There are 4 ways to turn a row about zero (a turn may also mirror it). The second row of each pair is the first, turned, with some noise. The first 36 pairs use one turn. New pairs use 3 turns, one after the other, and a turn may come again.
Some pairs, each with its turns in order after it:
35.6,-38.9,0.0,12.9,7.9,1.8,31.5,-33.0
7.8,11.2,-11.7,-18.2,-0.6,38.9,12.2,53.5 -> V

5.7,7.6,3.5,-0.2,-5.8,-20.9,-14.7,26.2
-20.2,3.6,6.7,-9.9,10.2,-27.7,-2.1,-6.2 -> V

18.1,-20.7,-16.6,-38.9,15.1,-2.3,-28.0,-1.2
-27.6,35.0,-37.1,8.8,-1.7,3.7,-7.4,-5.2 -> V

-16.1,10.8,-2.5,3.0,-3.2,-3.9,-6.1,15.7
-0.6,4.0,0.5,4.8,11.8,8.7,8.3,19.1 -> Y

21.4,-1.5,-38.9,-2.7,-3.7,5.5,-0.5,-5.2
-2.2,9.1,24.1,6.4,6.2,-34.1,-5.5,-5.8 -> Y

13.9,0.3,-6.3,38.9,-33.0,6.4,5.6,11.2
-35.9,-27.8,8.4,-21.9,14.7,9.3,-7.4,-11.6 -> J

10.2,22.5,23.1,-4.3,20.0,25.1,-4.2,-1.0
19.6,-13.6,3.6,-36.0,-12.5,6.5,-4.9,12.7 -> Y

9.7,13.6,-3.9,1.4,3.3,11.5,0.9,5.9
-2.0,-7.9,-3.5,3.6,-10.7,10.5,4.1,12.0 -> U

5.2,2.0,-20.6,-15.2,1.6,6.2,-17.0,-0.9
11.2,-9.0,6.0,14.1,-17.9,6.2,12.6,-10.0 -> J

23.4,-31.7,-1.3,0.1,-11.0,-0.2,-19.2,15.3
17.5,10.6,4.9,7.0,24.5,1.6,-9.5,-33.5 -> Y

-5.9,4.8,5.8,-38.9,3.7,-21.7,-25.1,1.4
7.5,-29.4,-9.1,17.7,20.4,5.6,-28.0,14.6 -> Y

28.5,-0.9,-5.3,5.2,17.3,-2.2,-9.1,0.8
1.8,2.0,18.3,11.3,12.6,-8.0,16.1,-18.0 -> J

18.5,24.6,-3.8,-3.3,-1.6,7.2,0.5,-12.3
7.2,-12.5,4.1,21.7,13.6,11.4,-8.6,-10.1 -> J

-4.4,4.2,17.8,-5.1,-17.5,-8.1,25.6,-9.2
-14.4,16.0,7.8,0.7,12.1,20.7,0.5,-20.5 -> U

-20.2,5.7,-17.5,-30.6,-9.7,-37.2,-7.2,0.3
35.1,4.1,-24.3,-15.1,-28.9,-0.8,-7.8,-17.8 -> J

-13.2,7.8,-13.8,18.4,23.9,-3.4,18.8,2.8
19.3,-14.2,8.4,-14.6,12.5,18.4,-17.0,10.8 -> U

-28.7,32.9,-9.8,0.4,13.1,-0.8,-0.2,0.0
28.9,16.5,-13.8,-11.1,-0.4,20.7,-7.6,16.5 -> U

3.0,2.7,-16.4,22.8,-38.7,8.8,0.0,8.8
2.7,1.2,30.3,-30.3,-7.5,11.5,-14.1,-14.0 -> V

24.6,5.8,5.2,-16.6,-16.0,-7.1,8.7,-21.9
-22.0,12.9,15.8,2.1,0.5,5.4,28.7,-2.8 -> U

29.8,22.7,10.6,-2.9,38.9,-1.0,-1.4,-4.1
-8.7,-19.8,16.7,-41.2,-1.6,0.8,-24.0,2.8 -> Y

-10.9,23.1,2.0,-11.9,8.1,-12.6,23.0,14.1
8.2,1.2,-37.3,6.4,7.4,-11.2,-9.3,-2.7 -> J

3.4,-5.9,26.4,-7.4,6.2,16.5,1.3,7.8
8.3,-2.7,-10.1,6.6,-19.8,-15.3,-4.9,14.3 -> V

-14.5,-9.5,-20.3,1.7,-4.3,-4.7,17.9,9.4
-16.5,0.1,-14.5,-4.6,-21.4,-11.5,-8.1,-7.7 -> J

-2.0,0.0,33.3,-25.2,-10.1,17.4,-8.0,-9.0
24.3,-8.3,9.6,2.9,4.9,4.5,-4.3,38.3 -> J

1.1,10.5,-12.3,5.3,3.8,-20.1,-38.9,1.6
-30.6,14.0,16.5,15.1,18.6,-5.8,-7.9,-13.8 -> V

-8.8,-5.1,-3.2,8.4,16.5,1.4,15.4,-1.5
-14.6,16.5,-6.0,7.6,-1.3,-7.5,-2.1,0.1 -> J

-13.9,-0.5,-12.6,3.0,-5.7,-6.8,0.4,9.9
-6.6,5.0,0.8,12.7,9.8,-0.3,10.3,8.1 -> Y

38.9,4.1,-2.8,-3.7,-12.5,-3.5,25.3,-3.3
14.1,25.8,3.3,-28.9,-0.4,1.6,22.7,14.1 -> V

2.0,-2.3,-2.3,-8.4,8.5,-7.7,-38.9,7.9
5.6,2.2,-20.2,-9.8,-11.8,-31.6,6.3,8.9 -> U

7.6,-10.6,-4.3,6.2,-0.6,3.4,-6.4,7.8
-1.3,-12.8,1.2,3.0,-8.0,-9.5,-3.3,-1.5 -> U

-8.1,-2.6,3.8,13.9,-29.5,-9.4,-2.5,4.4
-13.4,-14.8,20.3,-18.1,-9.2,1.7,0.0,-7.5 -> V

7.9,11.3,-1.1,-16.4,15.4,-6.1,3.2,-26.9
3.8,14.9,-7.5,21.5,4.3,11.2,25.9,1.6 -> V

14.9,-12.2,5.5,-15.4,-1.5,19.3,-4.2,6.5
24.3,-5.3,-3.1,-8.4,7.3,-11.4,-1.2,-15.1 -> Y

0.4,-0.8,-3.6,-9.8,-3.6,-38.9,-2.6,-19.3
-0.4,19.1,11.5,-30.3,9.5,-9.0,18.3,-9.5 -> U

11.5,19.4,-2.9,-17.4,-5.9,-7.0,3.7,-3.0
-1.1,-1.2,-7.0,-3.9,1.5,-15.0,-21.5,14.2 -> Y

20.5,-12.1,-38.9,15.3,-4.7,10.5,1.6,26.7
13.6,-42.3,14.6,2.3,-30.1,-2.7,0.6,-5.0 -> U

New pairs. What belongs after each?
-1.1,20.1,1.8,-4.1,23.9,-1.2,-3.9,14.0
21.0,-5.7,-11.4,-12.6,7.0,5.1,5.8,-17.6 -> J U Y

7.1,3.1,-4.5,38.9,7.4,4.7,6.5,9.4
-19.2,-5.4,32.6,-6.2,-1.8,7.1,4.9,-13.1 -> Y V U

-6.1,-2.7,-5.8,23.2,-2.5,0.1,14.4,-2.3
0.0,21.5,-0.2,-1.4,-13.2,5.4,-5.2,10.3 -> U Y V

-18.9,-0.2,10.7,-12.4,10.4,13.6,14.5,21.0
13.9,-3.3,-13.1,-17.5,18.1,16.3,-13.2,10.1 -> J Y U

-32.5,-3.4,2.4,-3.0,-38.9,3.7,-15.7,8.8
-28.6,10.9,20.9,-6.9,4.5,3.4,-31.4,-20.0 -> J U J

2.6,-15.8,-6.5,13.9,-5.3,-36.7,11.4,30.9
-4.8,20.8,20.7,23.4,-7.4,12.4,-9.1,-34.3 -> U Y Y

0.7,2.1,-6.6,-18.8,2.4,10.1,-10.8,-7.6
-17.3,4.9,-1.4,11.4,6.5,3.1,-3.6,13.6 -> V V U

0.8,0.2,2.9,-0.9,18.5,-3.8,-17.3,1.8
14.3,-3.2,1.3,4.3,14.4,-2.7,-15.0,0.7 -> V U Y

-13.1,-4.8,14.7,1.0,3.4,-6.6,38.9,-0.3
-9.7,-6.4,-5.2,0.3,-12.1,27.8,-29.2,7.6 -> U J U

27.0,-2.6,0.6,23.0,-12.4,3.9,2.8,0.4
18.5,15.0,2.7,7.9,26.5,6.0,-5.3,0.1 -> Y Y Y

0.0,21.8,24.6,2.0,9.9,5.5,19.2,0.4
-5.6,-24.9,10.8,-3.5,-24.8,-11.1,-4.7,3.1 -> U U U

-10.2,3.2,-1.6,12.6,31.2,24.3,-14.3,14.3
2.6,12.7,-31.3,-14.3,3.3,-3.9,-26.1,14.2 -> V V U

9.7,1.4,-20.4,-4.0,34.5,-18.0,16.3,7.2
-14.2,3.1,15.3,24.6,4.8,-4.5,29.1,-21.5 -> Y V Y

12.5,-5.3,4.7,-1.3,-38.9,-12.1,12.1,38.9
-6.0,-11.3,13.9,28.3,4.6,-26.4,35.7,20.2 -> J V Y

1.5,-23.0,-8.8,15.0,-9.9,-24.5,0.0,5.7
-8.3,32.5,9.5,-10.6,-6.0,-8.0,-8.3,3.9 -> J J V

-8.9,-0.1,-3.0,0.3,20.5,-2.6,0.8,7.5
-4.6,-17.3,1.2,-1.4,-3.9,8.5,-6.3,-10.0 -> U Y Y

14.7,13.3,5.2,38.9,-38.9,-3.7,-15.8,-0.4
8.2,35.1,14.9,-8.3,-32.5,26.1,5.6,17.2 -> U U U

4.4,4.3,-17.9,12.6,-0.6,0.6,4.1,-3.3
-9.2,-13.2,-6.8,4.9,-12.2,1.5,7.9,0.0 -> Y Y J

-4.5,0.7,2.0,1.8,-12.9,-14.7,6.2,-4.7
-5.1,-8.2,12.5,-7.9,-11.2,3.7,4.1,-4.5 -> V U Y

4.5,-15.4,5.4,-23.8,3.3,-7.4,-3.7,-4.5
7.2,10.4,19.5,19.3,-4.3,1.1,-3.8,7.9 -> V V J

-1.3,8.8,10.2,5.5,10.9,-0.6,21.9,12.9
-1.5,-2.4,-3.2,12.2,-2.0,14.8,-23.4,-10.9 -> J J J

-8.9,-8.3,6.9,9.6,7.7,14.9,-15.8,20.9
11.0,-9.8,3.1,16.9,3.6,-11.1,-20.0,14.4 -> V J J

-12.6,-19.8,-17.0,-25.8,7.3,-38.9,-20.7,-1.9
31.6,20.6,-7.1,-17.6,0.8,-38.8,-7.0,-11.6 -> U Y U

-22.2,-9.4,-17.4,18.3,2.1,14.6,-2.9,16.9
-13.2,-5.8,1.6,17.1,31.8,-6.7,-10.8,-7.2 -> Y J V

31.0,-0.8,-7.7,22.3,10.9,-11.0,-26.8,-10.6
-18.5,7.8,16.0,2.6,16.0,7.4,9.0,39.6 -> Y U Y

-8.1,16.5,10.5,1.8,-23.1,12.5,8.1,-12.2
8.1,-27.5,13.8,17.8,-4.7,6.4,1.7,-3.3 -> V U V

11.9,20.0,-17.3,-2.8,2.1,-7.8,-22.1,-1.2
-3.2,8.1,-17.9,-5.8,-3.7,6.4,29.8,-10.8 -> U V V

9.3,8.3,-38.9,6.8,0.1,-0.4,12.4,0.3
-15.3,-14.6,13.5,-11.4,-7.5,9.1,-26.3,16.3 -> V J U

9.9,5.5,-21.8,-5.8,1.5,26.6,0.4,-7.5
5.4,14.3,-5.3,-9.6,-26.4,-14.2,3.6,11.9 -> J Y Y

-3.8,-8.7,-4.2,4.1,38.7,-32.6,15.7,-8.9
-11.5,-2.4,10.4,-29.8,-6.1,-14.0,3.6,42.3 -> Y U U

33.6,5.8,8.3,-9.8,-7.3,-11.9,-9.2,-11.3
3.8,0.7,4.1,16.1,7.8,-27.7,13.2,21.6 -> J J V

16.8,3.3,-0.5,1.2,5.3,25.8,-17.5,-38.9
25.9,13.4,-3.5,26.9,-11.4,-25.9,18.0,4.9 -> U U U

-24.0,-26.5,19.6,12.8,10.6,3.4,-38.9,16.3
-35.2,4.0,-1.3,-20.3,36.9,9.6,-24.2,-1.5 -> J J V

-1.5,-3.4,-9.3,32.9,29.1,5.6,-2.7,-35.0
-4.1,-48.9,-10.0,-6.0,-1.8,-19.3,2.0,18.1 -> J Y J

5.2,-10.3,5.4,-0.7,-9.3,0.0,-9.7,-3.8
-5.2,-1.2,-3.3,-6.7,14.0,2.3,-5.4,-5.9 -> J J Y

-16.0,2.1,-0.1,19.3,38.9,-2.9,-15.3,18.5
-9.3,3.4,-7.9,32.7,14.1,-4.1,-3.8,34.7 -> U Y V

1.8,-23.0,-4.5,-4.3,2.7,-12.7,8.4,5.8
5.3,0.1,2.2,21.9,-11.5,3.7,5.3,-12.5 -> U Y Y

-14.5,2.3,0.1,19.0,-5.0,-23.5,-9.4,-19.1
-14.0,-11.5,18.3,-19.3,-11.6,-12.7,16.2,-4.7 -> V V J

3.6,-0.3,-17.3,-28.8,-2.4,-7.8,26.7,-8.4
16.1,7.8,17.8,-11.7,-16.6,26.7,-4.9,15.4 -> J Y Y

-1.4,13.9,8.0,7.7,7.3,-12.0,-4.0,10.9
-6.4,-7.5,-15.4,12.1,5.8,10.9,-0.5,-6.9 -> J Y Y

12.5,-35.3,2.2,-1.4,-1.0,-5.3,-14.4,-13.7
-5.1,18.0,18.6,-0.4,1.4,-32.3,9.1,8.3 -> V V U

